The rows are grouped in 4 ways, from coarse to fine. Each group lies inside one group of the grouping before and may be the whole of it. The rows also spread widely along 16 directions, which tell nothing about the answers.
In the rows, 128 means zero.
Known rows, each followed by its group in each grouping:
[158 164 155 187 117 140 108 175 140  95 146 176 133 162 165 131 117 188
 149  95 196  64 128 158  43 129 139 134 127 127  74 129 102 152] => q10 Rusu Kado lin
[110 103 145 103 150 118 130  87 100 119 186 169  85 142 141 149 128 135
 154 149 157 131 124 127 147 152  98 106 149 139 127 109  82 135] => q10 Tav gepi butab
[143 201 120 134 119 106 105 156 133 159 108 165  71 206 115 125 120 132
 183 193 107 124 146 136 114 147 138 143 106 124 136  94 110 116] => q10 Tav Tak pifi
[184 111 118 135 122 130 119 129 121  92 129 117 144  80 149 110 125 171
  88 123  87 115 140 128 162 146 154 126  83 150 126 178 153 152] => q825 Zonol tuvup Vir
[126  78 192 187 143 140 134 132 142  86 109 157 138 135 146 169 123 199
 130 141 133 133 125 163 180 129 174  92  84 142 155 170 102 113] => q10 Rusu Kado zev
[ 79 118 152 134 118 188 169 121 126 172 110 126 164 125 122 131 149 113
 136 104 149 139 135 143 137 101 103 113 132 114 133 138 119 116] => q10 Tav Tak nit
[104 167  99 148 106 139 151 130 105 136 108 145 129  71 147 111 148 133
 126 142 130 151 116 148 178 117 135 153 153 164 125 121 137 102] => q825 kapul megez batam
[106 137  78 128 117 103 120 144 102 119 114  95 135  62  98 188 119 159
 129 107 154  82 143 127 179 121 120 174 120 132 107  82 129 127] => q825 kapul todov zom
[110 141 148  87 144 141 130 112 134 118  95 155 114 172 147 109 175 114
 130 160 164 144  84 134  70 130 117 110 160 146 121 128  93 139] => q10 gopi Mibar gor
[114 162  98 135  88 131 153 114  86 167 227 177  93  62 138 114 135 132
 166 118 151 112 120 130 176 147  73 169 178 141  99  94 111 123] => q10 Rusu gaf tibe
[124 128 127 163 142  94 126  99  78 107 101 175 111 117  81 144  73 161
 160 171 117  89 161 102 189 136 118 133  51 147 116 108 130 126] => q10 gopi Kepos pove
[167 140 159 174 113 136 146 156 150 146 183 132 146 115 175 156 167 145
 109 115 145 170 126 145  91 141 146  98 143 104 130 157 125  92] => q825 kapul todov tikip
[175 150 210 179 104 113 135 129 144 100  81 136 209 150 110 142 154 146
  70 127 186 139 102 110  17 120 114 129 141  73 105 172 166 129] => q10 gopi Kepos nubim
[138 105 107 100 141  80 150 144  98 108  35 142 159  97  95 137  96 110
  60 148  95 111 123  67 119 134 118 182  94 129 124 122 148 111] => q10 Tav soluf nugu
[ 70 110 183 128 156 184 144 127 165 123 128 138 132 205 167 132 139 124
 157 117 175 131 106 163  87  97 120  72 156 126 132 118  86 139] => q10 Tav soluf daler
[121 143 150 192 140 102  97 154 148  92 119 169 123 157 145 119  62 172
 120 159 174 149 133 161 110 106 142 141 144 137 134 125 149 142] => q10 Rusu gaf pupo
[115 118 130 108 135 101 120 126 137  88  43 134 119 161 123 129 158 167
 130 181 141 108  57 144 136 113 166 129 130 158 144 149 115 121] => q825 Zonol tuvup Telo
[162 197 155 213  78 115 139 110 141 117 128 128 186  82 111  87 161 128
  97 167 171 174  82 143  96 101 118 130 172 104 120 165 218 118] => q10 gopi Mibar duvu
[125 150 182 157  87 156 183 149 156 176  83 154 156 126  89 138 185 142
 143 149 125 118  61 105 118 104 121 142 121 100 136 132 132  76] => q10 Tav gepi rebi
[149 172 128 145 118 113 146 139 136 100 130 139 132 160 167  92 112 101
 126 148  76 112 109 128 127 137 132 131 143 130 124 116 143 126] => q10 Tav soluf nugu
[ 63 147 133 107 124 146 167 104 126 145  90 163 114 168 126  80 143  99
 168 169 132 120  67 137 149  97 104 129 171 149 138 110 115 116] => q10 Tav soluf nugu
[156 142 126 137 125  45 109 146 103 109  89 182 110  96 113 161 103 171
  74 187 140 172 123 100 138 150 138 196 142 138 137 117 140  99] => q825 kapul todov zom
[136 156 123 172 130 135 142 155 157 100 139 173 102  38 150 109 138 157
 114 177 125 155  67 118 155 113 145 144 137 178 126  92 154 101] => q10 Tav gepi rebi
[132  49  82  86 104 109 170 152 124 170 138 131 139 125 151 107 145 130
 123 116 116  86  77 153 145 138 154 137 132 120 162 222  98  95] => q10 Tav soluf nugu
[ 99 112  89  84 116 126 148 112  73 186 132 140 122  77 111 145 141 124
 120 118 147 147 158 123 169 140  95 161 139 134 130 133 107 112] => q825 kapul todov zom
[ 91 121 199 219 123 143 151 131 150 112 133 176 136 138 155 158 127 193
 152 150 172 156  91 163 162  94 154  98 144 139 141 131 120  90] => q825 Zonol tuvup Vir
[151 145 122 137 125 140 113 123 126  89  76 131 142 129 146  83 132 143
 107 157 116 135 129 163 136 129 159 124 115 154 137 179 150 152] => q10 Tav gepi rebi
[156 166 137 175 153 128 110 186 177 110 133 146  96 124 163 145 117 159
 119 163 114 163 127 119  94 122 161 111  97 151 124  80 139 109] => q825 Zonol tuvup Telo
[117 133 147 128 112 165 104 138 196 157 200  98  94 177 138 113 129 160
 181 136 137 129 115 184 158 108 128 103 155 110 166 133 129 166] => q10 Tav soluf daler
[130  94 143  96 126 137 162 169 158 180 153 171 125  85 146 130 148 125
  71 128 150 187  87  94  77 129 103 163 172 119 142 131 119  96] => q10 Tav soluf nugu
[ 72 132  27  73 135 148 108 179 120 155 115 104  82 136 187 135 123 134
 156 106 135 117 161 196 165 130 161 153 146 175 135 104  68 133] => q825 Zonol tuvup Vir
[138 109 140 107 140 168 176 158 160 162 132 154  98 109 128 134 174 131
 155 144  75  96  77  85 134 133 133 103  66 145 132 108  93  89] => q10 Tav soluf daler
[130 138 137 114 157 155 126  96  92 109  99 179  99 101 121 106 133 137
 125 160 118 142 153 110 147 146 110 120  83 179 112 116 114 147] => q10 Rusu Kado lin
[126 125  84 147 135 105 149 141 107  68 101 134 154  47 158 114 113 138
  87 121 123  91  90 119 155 114 143 152 129 174  99 120 150 119] => q825 kapul todov zom
[112 105 168 117 142 219 156 160 148 168 117 150 138 173 181 101 110 125
 121  79  73 142 189 146 133 133 128 107  86 138 140 149  86 145] => q10 Rusu Kado lin
[112 138 171 153 114 185 131 161 180 160 159 117 130 117 101 154 112 168
 152 100 129 107 138 118 147  98  99 140 109 103 127  80 138 150] => q10 Tav gepi rebi
[ 95 104 199 189 151 119 191 115 150 117 117 209 136 144 116  78  50 123
 130 177  67 121  70  63 170  83 100 113  93 143 139  97 165 103] => q10 gopi Mibar duvu
[127 107 104 166 119 155 162 181 138 117 127 136 166 121 207 103 112 137
 120  81 107  88 126 172 131 125 173 118 108 146 120 175 107 114] => q10 gopi Mibar duvu
[145 166 144 125 124 139 107 118 167 134 128 108 124 141 110 100 180 136
 126 167 179 158  78 133  56  98 115  99 156 122 125 137 168 147] => q825 Zonol tuvup Telo

New rows, each followed by its group in each grouping:
[120 169 102 150 102 160 137 131  81  86 101 134 159  80 175 120 117 138
 113  92 109 105 176 166 194 148 136 169 135 161  99 124 120 148] => q10 Tav Tak nit
[124 112 123 135 132 154 130 163 136 141  87 121 143 122 122 155 120 157
 129 108 125 103 161 135 132 126 144 131  65 129 127 136 109 129] => q10 gopi Kepos nubim
[171 113 147 130 159 121  99 130 108 149 117 163  91 205 124 152 125 154
 157 165 125 141 198 145  95 173 154  76  38 122 146 177  81 124] => q10 Rusu gaf pupo
[148 112 130 128 115  68 150 129  92 152 106 129 161 162 121 158 119 111
  97 133 120 135 145 114 105 148 128 135 125  85 140 170 126  89] => q825 kapul megez batam
[168 165 176 178 128 185 135 118  96  90 107 204 134 104 191 101 143 168
 111 136  97 169 184 147 153 172 156 112  78 179 109 163 105 137] => q10 gopi Mibar duvu
[ 96 134 137 168 125 199 161 170 177  95 122 116 159 119 174  90 116 144
 148  75 107  50  87 155 147  81 138 118 120 156 103 109 130 152] => q10 Rusu Kado zev
[150 154 180 137  88 100 128 122 124 107 156 165 148 182 157 123 126 152
 116 119 152 112 106 138  97 152 105 164 194  96 111 145 114 152] => q10 gopi Mibar duvu
[178 181 199 131 124 152 136  89 138 141 119 134 140 207 125 111 222 112
 148 164 147 149 104 125  28 139 118  49 119  99 115 170 125 125] => q825 kapul todov zom
[ 71  59 106 138 146 163 181 158 158 163 104 107 179 115 125 107  98 106
 125  88 142  85  98 126 109  64 120 100  94 123 131 149 140 112] => q10 gopi Kepos pove
[ 66 157 107 124 109 146 144 147  95 157  68 152 131 115 109 155 112 139
 149 116 140 107 160 135 176 121 110 189 123 141 113  79  96 119] => q10 gopi Mibar duvu
[117  64 141  93 161 114 165  58  72 147 108 178 133  81 109 109 148 105
  74 178 144 205 112  81 127 131  93  97 120 152 143 176 138  99] => q825 Zonol tuvup Vir
[ 86 140  79 179 135 146 118 176 156 151 152 113 100  61 122 167 104 157
 163 141 160 140 144 164 180  93 148 129 109 148 141  74 138 103] => q10 Tav gepi rebi
[140 158 182 159 142 165 114  98 179  79 133  93 138 124 109 126 192 142
 139 158 173 134  73 141  88  97 119  60 131 129 117 119 162 159] => q10 Rusu Kado zev
[ 88 118 145 119 142 120 123  80  87 126  97 142 118 165 108 158 129 129
 149 167 160 158 157 155 164 136 118 108 132 128 150 134 100 125] => q10 Tav gepi butab
[103 104 126  70 161 159 144  87 103  76  80 140 129  81 127 102 159 121
 103 132 130 101  88 101 142 125  97 126 122 184 103 115 113 163] => q10 Rusu gaf pupo
[165 141 128  78 116 123 158 124 117 142 121  74 176 110 131 145 173  71
  61  97  86 141 135  81  84 152  93 135 140  90 114 128 144 124] => q825 kapul megez batam
[148 150 165 186 159 133 110 133 122  80 125 174 116 162 163 127  82 154
 134 148 117 136 177 141 122 143 143  98  82 150 116 119 121 143] => q10 Rusu gaf pupo
[141 162 113 138 138 111 124 134 102 123 158 160  87 133 164 130  95 116
 133 154  74 155 181 133 174 170 128 135 115 150 133  94 110 122] => q10 Rusu Kado zev
[127 112 143 108 140 150 159 158 153 143 132 144 137 128 143 127 128 117
 111 106 117 108 106  88  82 124 104 130 114 124 110 105 112 126] => q10 gopi Kepos pove
[152 105 145  72 131 116 113 106 132 117 101  95 149 149  78 155 176 139
 115 124 178  80  98 102  55 134  98 119 115  95 108 149 119 163] => q10 gopi Kepos pove
[117  86 144 106 132 136 154 124 154 137 133 105 145 129 124 134 147 121
 119 127 116 119  89 119 134 119 119 105 121 115 145 144 124 127] => q10 gopi Mibar gor
[111 128 131 120 143 153  85 132 123 146  76 152 111  66  87 145 132 194
  95 152 207 195 166 133 125 107 120 161 117 158 133 128 141 151] => q825 kapul megez batam
[135 135 121 136 134 107 132 110 112 110 113 174 112  59 100 125 162 153
 119 181 178 135  74 103 115 125 117 136 123 160 109 122 138 113] => q10 gopi Mibar duvu
[103 178 170 211 128 120 123 120 117 113  93 110 177 142 102 169  79 129
 114 131 154 164 190 132 131  94 110 122 124  96 119  88 178 126] => q825 kapul megez batam
[139 119 129 159 124  86 143 101  93 114 153 169 119 102  91 123  93 146
 144 155 124  81 113  98 167 131 101 137  99 132 113 122 144 123] => q10 Rusu Kado lin
[106  68 143  95 130 134 137 155 185 160 114  79 144 151  90 162 128 147
 128 114 128  95  95 119 131 100 121 126 106  92 159 134 124 135] => q10 gopi Kepos pove
[142 131 115  98 143 165  87 122 161 121 100  92 123 160 118  92 177 145
 146 146 180 112 112 170  62 112 144  77 101 139 126 178 128 180] => q10 gopi Mibar gor
[179 190 137 106 133 138 115 177 127 101  97 160 122 180 186 115 133 134
 105 104 106  92 150 108  34 161 133 153 118 140  76 104  93 154] => q825 kapul megez batam
[142 141 124 129  85 136 135 164 134 167 116 113 142 193 151 130 137 154
 152 105 101  92 142 169 136 138 156 138 118 102 141 173 103 122] => q825 Zonol tuvup Vir
[114 144 127 152 143 173 131 148 127 131 147 134 115 134 178 139 115 142
 148 107 112 136 179 152 146 131 141  98  97 152 117 105 103 130] => q825 Zonol tuvup Telo
[ 90 109 133 131 144 132 165 103 107 112  49 147 163 110 142 101 145 109
  85 160 138 175  91 128 130  99 135 112 142 161 139 159 145  98] => q825 Zonol tuvup Telo
[ 73 148 169 182 107 211 166 118 142 126 147 123 166  80 139 138 163 160
 157  80 181 104  98 146 150  75 100 106 151 139  91  94 133 133] => q825 Zonol tuvup Vir
[103 190 121 168  83  97 129 129  98 156 114 139 139 212 172 117 112 117
 150 148 140 175 165 211 152 134 152 144 197 106 157 165 120 101] => q825 kapul megez batam
[102 152 110 107 152 130 134 125 120 116 125 126 115 111 135 132 125 106
 121 130 139 125 123 102 111 115  97 130 143 149 100  65 128 136] => q825 kapul megez batam
[129 113 120 141 117 144 133 106 134 132 183  98 150  96 132 113 151 126
 129 113 171 126 110 160 124 114 109  96 151 117 127 166 150 145] => q10 Rusu gaf pupo
[ 97  83 123 113 145 151 135 137 117 142 107 165 117  95 121 120  82 159
 116 127 125 131 154 122 178 119 118 155  98 156 141 131 118 140] => q10 Tav soluf nugu
[135 112 118  88 138 127 121 114 109 123 121 163  89 166 171 105 141 142
 141 162 100 142 137 163 164 170 156 113 113 164 153 174  76 136] => q10 gopi Mibar duvu
[134 156 193 120 127 178 156 118 145  86 135 101 169 133 183 134 153 110
  83  82  79 142 133 111 130 136 104 116 158 124 108  97 128 157] => q825 kapul megez batam
[127 121 126  86 139 160 143 135 140 130 152 144  93  75 142 131 169 155
 131 124 114 109  90 100 154 133 114 133 121 168 113  93  99 134] => q825 kapul todov zom
[ 53 103 126  84 124 196 168 119 127 138  49  80 163  88 102 147 147 119
 122 100  88 106 129 131 231 100 110 150 112 144 145 102 117 138] => q10 Tav Tak nit
[148 146 160 192 142 119 110 111 123  68 182 136 125 121 166 160 103 151
 127 142 140 157 166 156 155 148 138  92 129 131 126 115 136 139] => q10 Tav soluf nugu
[ 91 148 148 149 137 154 164 141 113 127 113 174 116 112 145 161 140 131
 149 130 129 123 123 117 148 132 115 133 120 153 108  70  86  96] => q10 Rusu gaf pupo
[149 153 106  72 131  77 134 101  67 108 121 176  85 141 148 122 143 117
 125 164  97 110 117  96 139 180 113 156 141 158 107 110  87 123] => q825 kapul megez batam
[ 94  87  66 125 173 114 123 165 179 144 122  91 102 133 109 109  67 113
 151 161  98 101 113 128 150  81 146  95  65 144 160 105 155 127] => q10 gopi Mibar duvu
[ 95 116  96 107 117  95 157 130  99 132 124 138 136  97 119 137 110 129
 122 113 138  77  95 105 157 115  98 174 155 133 109 100 122 117] => q825 kapul todov zom
[138 150 152 126  95 116 130 110 112 169 150 125 144 178  86 130 123 123
 151 120 144 100 147 124 105 134  78 140 137  73 121 139 134 147] => q10 Rusu gaf pupo
[166 142 136 157 121  72 132 105  83 126 169 188 106 101 121 142 104 137
 115 178 124 165 151 104 150 169 112 145 126 123 131 129 138 103] => q10 Tav soluf nugu
[125 155 115 109 174 115 101 120 128  93 101 151  98 132 145 105 111  99
  93 186 139 188 137 118  90 130 118 121 141 163 127  92 144 145] => q10 Tav Tak pifi
[163 150 164 111 128 132 138  89  85 115 124 172 121 145 142 122 150 119
 115 153  95 147 155 108 133 178 109 122 115 133 119 140 106 135] => q10 Tav Tak nit
[ 99 102  95  83 157 129 146 132 144 142 126 127 106 136 145  90 123 101
 125 147 114 125  84 112 114 103 118 108 132 156 135 117 129 125] => q825 Zonol tuvup Telo
[145 129  83 134 119 120 135 120 119  64 155  98 152  23 163 119 143 133
  87 112 126 109  97 136 170 136 132 142 149 161 106 128 155 146] => q10 gopi Kepos pove
[147 145 112 169 132 129 123 191 158 137  84 147 127 104 121 115 106 169
 118 145 128 113 119 118 101  98 160 144  75 146 122 128 155 112] => q825 kapul megez batam
[132 142 141 158 116 129 141 142 131 113 100 122 160 145 125 139 127 133
 130 124 129  91 121 134 116 119 133 126 112 111 117 133 135 123] => q10 Tav Tak pifi
[133  98 162 163 122  80 159 169 151 137  97 127 180 155 124 185 116 126
  87 128 147 137 103 110  73 120 138 134 129  74 142 143 131  76] => q10 gopi Kepos pove
[156 172 150 180 120 127 127 102 138 106 133 149 128 139 134  64 131 145
 143 179 116 135  98 142 139 109 139  93 121 145 131 160 178 137] => q825 kapul todov tikip
[118 146 156 151 134  94 119  69 101 125 102 138 111 215  66 129 102 128
 196 201 117 101 142 135 168 123 117  85  83 107 150 134 138 133] => q10 Tav gepi rebi
[117  85 137 110 162 143 156 161 177 117 149 109 149  90 130 144 111 113
  90  92 130  95  85  67  75  99  91 121 114 121 103  75 139 139] => q10 gopi Kepos pove
[121  80 151 146 161 105 151  76  98 122 142 119 146 129 110 167 133 114
 125 151 142 148 134 109 130 125 115  52  90 114 136 148 135 100] => q825 Zonol tuvup Telo
[180 200 126 111  99 110 105 156 167 115 167  89 117 183 160 123 160 124
 131 128 110 101  99 131  67 145 123 135 171 100 107 100 136 154] => q825 Zonol tuvup Vir
[131  73  66  98 139 105 131 196 140 186 184 140 100  95 141 159 105 139
 123 102 156 104 131 115  87 139 127 149 107 120 125 124  90 106] => q10 gopi Mibar gor
[147 199 138 165 146  93  87 176 148  82 149 169  50 141 149 198 100 176
 161 182 114 131 146 122 150 162 150 156 116 151 117  13  94 117] => q10 Tav gepi butab
[187 135 145 134  92  99 111 114 111  89 146 154 134  87 141 116 145 180
  84 144 132 140 112 141 155 168 131 173 158 134 131 181 141 152] => q10 Rusu gaf pupo
[101 162 188 165 143 191 165  80 114 127 105 165 129  97 112 115 150 115
 142 164 100 177 141 107 179 118  94  91  93 159 126  93 141 119] => q10 Rusu gaf pupo
[142 151 175 124 121 174 137 121 162 124 187  70 155 197 186 140 154  88
 128  90  93 145 160 161 111 148 114  72 157  84 135 129 116 156] => q10 Tav Tak nit
[167 134 107 127 117 155 162 143  71  92 152 157 164  63 221 129 162 119
  80  58 120 107 156 138 107 187 130 143 136 155  74 156  82 125] => q10 Rusu gaf pupo
[135 223 138 141 138 172 113  98 118 108  87 142 103  97 135 100 182 110
 124 193 119 215 152 143 139 141 122 111 128 176 125  95 148 138] => q10 Rusu gaf pupo
[117  88 100 135 122 182 163 187 162 133  87  56 198  36 142 159 135 132
  71  60  92 116 144 132 165 107 151 142  80 128 134 138 146 120] => q10 gopi Kepos pove
[119 101 160  99 129 107  96 151 154 128 109 178  86 169 114 142 120 201
 129 158 178 123  92 141 118 129 130 174 154 135 147 134  90 149] => q10 Rusu Kado lin
[122 151 141 147 114 103 143 136 125 124 102 130 143  88 103 148  89 137
  88 146  82 149 132  82 183 118 104 180 127 125 131  74 171 117] => q825 Zonol tuvup Vir
[109 140 140 105 112 125 134 107 115 105 106 107 129 132 115 172 160 143
 147 134 113  97 117 135 191 147 121 142 131 127 128 102  97 137] => q10 gopi Mibar duvu
[152 161  91  85  97 114 150 114  99 161  90  67 162 162 124 119 174  68
 114 130  71 124 144 130 121 151 124 121 123  96 136 162 140 115] => q825 Zonol tuvup Vir
[172 147 140  89 134 138  69 142 178 112 143  86  95 196 153 114 141 165
 130 139 112 130 142 163 108 143 151 108 126 125 148 150 123 192] => q825 kapul megez batam
[123 132 137 131 106 130 147  97 104 134 201 120 137  92 124 151 145 123
 137 104 150 114 126 126 154 141  78 130 162 108 111 112 125 137] => q10 Rusu gaf pupo
[155 121  95 112 105 167 181 158 128 147 122 143 170  34 148  70 175 124
  81  86 130  84  62  86  70 108 110 151 123 151  79 157 151 118] => q825 Zonol tuvup Vir
[ 92 110 113  76 103 149 160 116  86 173  60 143 161  55  88 128 153 121
  75 122 146 160 130 107 157 124  88 198 152 131 135 143 130 118] => q10 Tav gepi rebi
[131 125 172 164  95 164 183 152 161 144 121 117 186  84 127 147 174 132
 101 106 123 129  80 116 126 108 123 132 136 100 129 140 147  93] => q10 Tav Tak pifi
[177 132 122 170 135 132 118 169 124 142 140 170 126 157 175  97  76 141
 115 133 104 149 196 153  97 150 160 115  78 129 136 180 129 125] => q10 Tav gepi butab
[ 72 174 119 186 113 182 193 183 156 159  76 149 148  86 177  95 105  92
 112 142  49 189 127 145 208  92 151 155 135 162 158  87 153  68] => q10 Tav Tak nit
[129 144 101 188  83  86 139 193 144 157 176 139 132  98 134 160  80 159
 136 120 139 110 123 146 158 121 137 188 155  97 136 109 144  91] => q10 Tav soluf nugu
[180  88 101 108 140  81 110 152 130  96 190 147 101 106 191 136 137 165
  90 133 147 129  96 135  93 164 157 124 147 147 124 165 106 126] => q825 Zonol tuvup Telo
[174 221 142 220  96 142 112 154 159  53 133 164 129  88 169  74 121 187
 134 153 122 104  93 153 142 119 157 151 132 170  93 112 174 155] => q10 gopi Kepos pove
[ 98 134 150 150 150 220 117 116 175 129 122 110 116 128 149  98 178 163
 164 146 167 162 112 184 130  81 152  47 108 169 139 148 133 150] => q825 Zonol tuvup Vir
[160  87 104 133 156  62  99 127 154 130 145  85 115 160  91 163 141 125
 137 191 170 133 100 143  76 123 156  62  95  92 164 173 149 106] => q10 Tav Tak pifi
[119 113 115 168 122 101 153 189 192 154 144  85 162 113 134 143  91  99
  88 134 109 160  98 126 121  89 137 134 150  87 166 115 182  86] => q10 Tav Tak nit
